All rows are made from the same 11 directions, up to rounding. Whole rows:
In the rows, zero is written as 128.
[[153 133 177 198 171  91  96  85 145 181 150 148 113 152 124  70 164  74
  146 142 175 131]
 [143 144  96 101 143  98  78  87 117 157 213 110 145  93 157 165 128 180
  103 163  75 121]
 [ 77 131 108 147  75 178 148 129  93 129 141 140  75  94 135 119 148 149
  132  79 114 132]
 [168 140 140  92 177  61  97  82 124 207 135 113  82 138 130 128 105 114
  111 161 157 107]
 [205 132 142 172 216  90 137 135 100 165 137  98  81 148  96 165  81  74
  128 114 147 133]
 [161 117 121 129 170 141 132 151 118 109 120  77  74 121 114 139 126  84
  128  82 174 133]
 [142 154 128 130 143  93 142 120 116 147 105 147 116 138 136 147 143 120
   98 155 108 111]
 [169  89 114 133 168 191 153 122 108 138 134 100 115 102 192 170 152 122
   81 116 143  94]
 [146 137 124 124 140 117 159 153 143  83  58 161 107 125 123  83 139 146
  142 176 150  75]
 [158 156 116 135 169  89 140 151  89 149 132 129 173 137 160 192  97 142
  104 149  98 110]
 [148 114 135 116 132 122 117  83 170 130 121 162 117 115 136  73 157 160
  127 205 128  85]
 [156 135 148 177 164 102 153 147 113 152 113 143 145 155 125 136  89 104
  138 140 132 120]
 [127  89 120 120 103 185 147  92 165 117 136 103  81 114 125 142 172  86
   75 118  97 145]
 [150  67 145 133 131 181 146  83 157 166 134 138 131 122 163 112 121 133
  110 165 132  98]
 [144 178 102  92 152  73  55  89 121 118 180 121 111 100 127 140 201 166
  109 148 108 130]]

The start of a row, then its end:
[144  87 134 127 118 186 144  93 134 140 153 145 190 134 150 193 135 156]
[ 87 145  64 141]
[146 137 114 163 121 147 183 116 101 125 114 198 130 115 140 163 138 188]
[ 99 184  42  89]
[130 120 135 152 142 130 130 144 156 108 113 103 114 130 142  87 156  70]
[128 120 173 122]
[116 110 114 160 121 161 151 108 101 190 170 100  82 101 180 151 121  95]
[ 86 100 114 120]
[ 85 151 122  79  86  92 132 147 140 121  88 132 142 142 122 117 109 129]
[129 140 125 130]
[112 115 127  84  96 169 156 156 128  73  61 128  78 137  62 127 124 132]
[151  78 150 151]
[118 176 134 154 152 109 105 173  81  97 110 139 146 135 133 121 178 131]
[162  73 185 137]
[125 180 108 114 108  98 143 122 105 100 109 170 116 135  87 188 165 159]
[ 92 143  39 145]
[ 90 179 127 132 111  40 130 160 132 152 110 124 145 152 133 109  89  87]
[131 147 124 128]
[154 159 118 124 150 109 127 148 137  54  92 144 130 130 106 132 190 135]
[120 148 119 120]
[149 125 149 140 141 151 155 128  87 141 101 172 148 154 106 179 116 159]
[131 112 111 138]
[ 71 126 100 142  81 157  98 118 133 130 211  94 167  91 191 134 165 125]
[103 102  94 149]
[179  78 164 166 166 187 152  98 135 144 118 148 150 149 139 153 154 111]
[107 131 135 127]
[163 139 138 130 160 100 131 121 160 102  91 133 116 146 117 120 178  88]
[101 163 133 118]
[105 141 111 102 123 103 127 126 140 157 124  88 143 123 214 144 166  73]
[ 56 141 133 107]
[101  88 130 139  73 208 157 130 142  90 137 135 151 132  91 159 121 135]
[130  90  74 178]
[133 146  89 130 122  70 111 109 162 129 185 112  79  85 115  84  87 147]
[133 203  74  99]
[111 152 166 176 122  91 139  95  96 221 124 185 122 160 131 121 115 116]
[129 136 120 129]
[167 125 153 125 165 132 166 118 101 167  81 148 170 174 155 220 145 102]
[ 63 131 108 129]
[145 119 145 212 150 144 163 144 138 117 115 137 114 137 132 101 146  71]
[129 126 140 121]
[167 159 134  93 178  37  65  90 118 188 172 109 101 137  93 135  87 138]
[142 151 139 136]
[122 132 129 138 114 114 124 107 152 127 137 132  90 124 103 100 141 109]
[126 143 112 135]
[136 128 123 115 124 132 155  78 129 169 101 154  69 115 166 131 181 123]
[ 63 171 107  84]
[123 143 153 168 145 111 116 125  87 187 148 157 177 146 161 136 114 141]
[145 118 144 126]
[123 101 143 175 124 168 138 132 137 126 142 127 143 130 136 111 131 104]
[141 107 141 139]
[116 110 144 116 107 131 134 135 149 124 100 165 155 134 116  70  80 175]
[181 167 149 103]
[132 110 160 133 140 178 121 106  79 169 124 153 137 143 138 157 154 148]
[136  69 170 144]
[133 153 101 108 144 127 144 131  93 136 109 106  96 114 180 183 184 103]
[ 57 110 122 109]
[125 133 121  97 127 142 129 127 131 103  92 121 101 122 144 128 193 115]
[ 99 115 153 117]
[116 133 131  73 124 101  89 113 148 141 135  91 148 143 133 144 143 100]
[106 117 144 155]
[168 107 113 109 154 130 120 117 149 116 153 111 137 110 130 136 103 155]
[124 171 108 108]
[130 100 154 168 119 168 135  89 117 172 159 155 137 139 120 146 126 132]
[127 113 103 152]
[146 176 117 136 164  89 140 157 120  94  90 118 162 147 170 185 210  73]
[ 58 134 113 123]
[171 131 139 116 184 108  85 119 125 130 146 103 140 136 126 142 148 118]
[131 118 167 137]
[119 107 128 143 120 123 108 102 148 172 192  85 104 119 123 115  88  90]
[129 117 121 153]
[121 115 145 138 119 151 160 123 135 144 100 131 161 157 158 168 158  77]
[ 76 118 113 142]
[154 143 163 186 157  80 135 133 125 151 118 176 145 161  88  98  80 131]
[176 164 129 123]
[ 97 151 106 106  92  72 122 147 172 101 132 110 129 125 100  95  85 116]
[139 168  93 134]
[170 107 129 122 160 181 141 110  51 168 149 143 115 122 117 215  96 193]
[128  83 111 136]
[169  61 126 129 145 230 148 137 125  83 143  91 116 120  88 179 110 131]
[137  65 129 165]
[145 147  97  86 124  87  99  75 152 129 168 126  84  99 108 137 147 160]
[ 94 189  61 119]
[130 120  98  97 109 129 156 165 156  66 106 104 106 116  85 127  79 134]
[138 145  98 126]
[106 137 134 159 117 106 132 127 132 166 156 109 157 145 153 150 117  71]
[ 98 120 101 153]
[134 156 144 168 171  99 105 152 100 138 125 111 110 136 142 102 159  80]
[149  82 204 129]
[127 145 103  94 138 129 132 159 116  90  94 100 108 114 152 142 166 117]
[104 107 155 112]
[133  83 142 155 117 163 116 108 166 130 194 117 215 139 126 153  97 127]
[130 140  77 169]
[134 154 131 152 144 105 121 114  98 161 145 152 145 130 155 150 149 140]
[110 140 109 119]
[111 165  71  85 109 106 113 138  97 104 157 103  55  77 108 138 115 177]
[131 117  96 120]
[143 129 136 115 133 130 124 100 134 128 111 159 133 132 132 131 168 150]
[111 157 119 114]
[174  96 128 159 152 185 146 125 150  68 137 122 142 128 106 169 171 113]
[103 124  90 149]
[ 87 153 127 157  98 146 144 153  79 130 133 153 186 139 153 180 146 141]
[117  84  93 155]
[ 94 120 121 143  85 142 166 131 152 127 106 136 109 121 147  99 130 103]
[108 147 108 111]
[135 154 119  81 109 137 111  78 109 107 133 171 147 135  98 219 211 185]
[ 73 133  38 164]
[106 163  95 145 113  79 101 198 153  42 177  84 188 123  81 128  78 122]
[173 121  84 175]
[146 113 134  96 133 106 131 109 126 173 124 152 119 127 110 109  40 187]
[161 179 127  95]
[159 135 132  78 148  97 106  93 119 155 123 135  79 133  80 140 107 159]
[135 141 129 129]
[125 151 118 203 133 120 130 113 104 149 175 160 113  97 161 104 152 148]
[129 153  97  99]
[118 103 132 131 117 154  96 104 136 138 173 115  93 106 106  84 116 144]
[170 103 157 142]
[170 109 151 160 179 142  99 128 105 141 180  90 145 151  85 181 102  97]
[150  59 144 191]
[ 68 156 127 107  73 116 120 106 102 171 133 157 137 131 148 142 147 150]
[109 115  99 141]
[150 184 115 166 149  77 139 141  98 104 121 163  90 127  83 140 139 144]
[135 146  83 124]
[135 129 131  93 135 108 131 154 134 115  94 127 158 144 121 128  88 143]
[146 144 147 118]
[157 165  97  80 156  90 130 162  98  92 114  97 122 134  94 213 111 135]
[103 111  92 147]
[167  95 124 141 171 149 147 149 124 139 143  61 107 130 131 169  81  68]
[111  90 147 140]
[109 167 125 191 129 113 160 214 120  54  91 126 179 151 127 136 148  75]
[138  95 127 148]
[104 151 137 158 127  85  65 123 147 128 185 114 145 124 122  67 145 112]
[171 120 158 151]
[146 111 131 164 129 141 153 126 139 125 150 110 100 140  74 159  92  86]
[122 110  81 169]
[146 150 160 154 153 110 158 143 110 128  63 155 122 177  99 154 155  79]
[115 106 143 145]
[181 174 137 205 205  36 140 147  97 177 135 141 114 142 134 121  79  99]
[139 173 131  91]
[147 141 123 169 164 102 158 175 131 114 111  98 153 142 160 148 119  61]
[101 133 131 117]
[173  90  86 100 166 141 148 206 189  25 116  48 182 106 154 126  72 111]
[128 172 139  92]
[134  97 114  89 121 148 157 116 155 141 104 104 106 116 167 132 120 111]
[ 81 160 125  93]
[157 120 144 151 163 166 106  91 107 131 135 145  84 114 136 116 217 134]
[124  99 173 121]
[132 109 116 110 133 173 138 116  90 152 127 100  23  99 121 133 128 125]
[125  66 168 123]
[110 137 102  63  92 109 113 109 158 107 135  97  87 121  84 148 132 119]
[ 99 130  83 159]
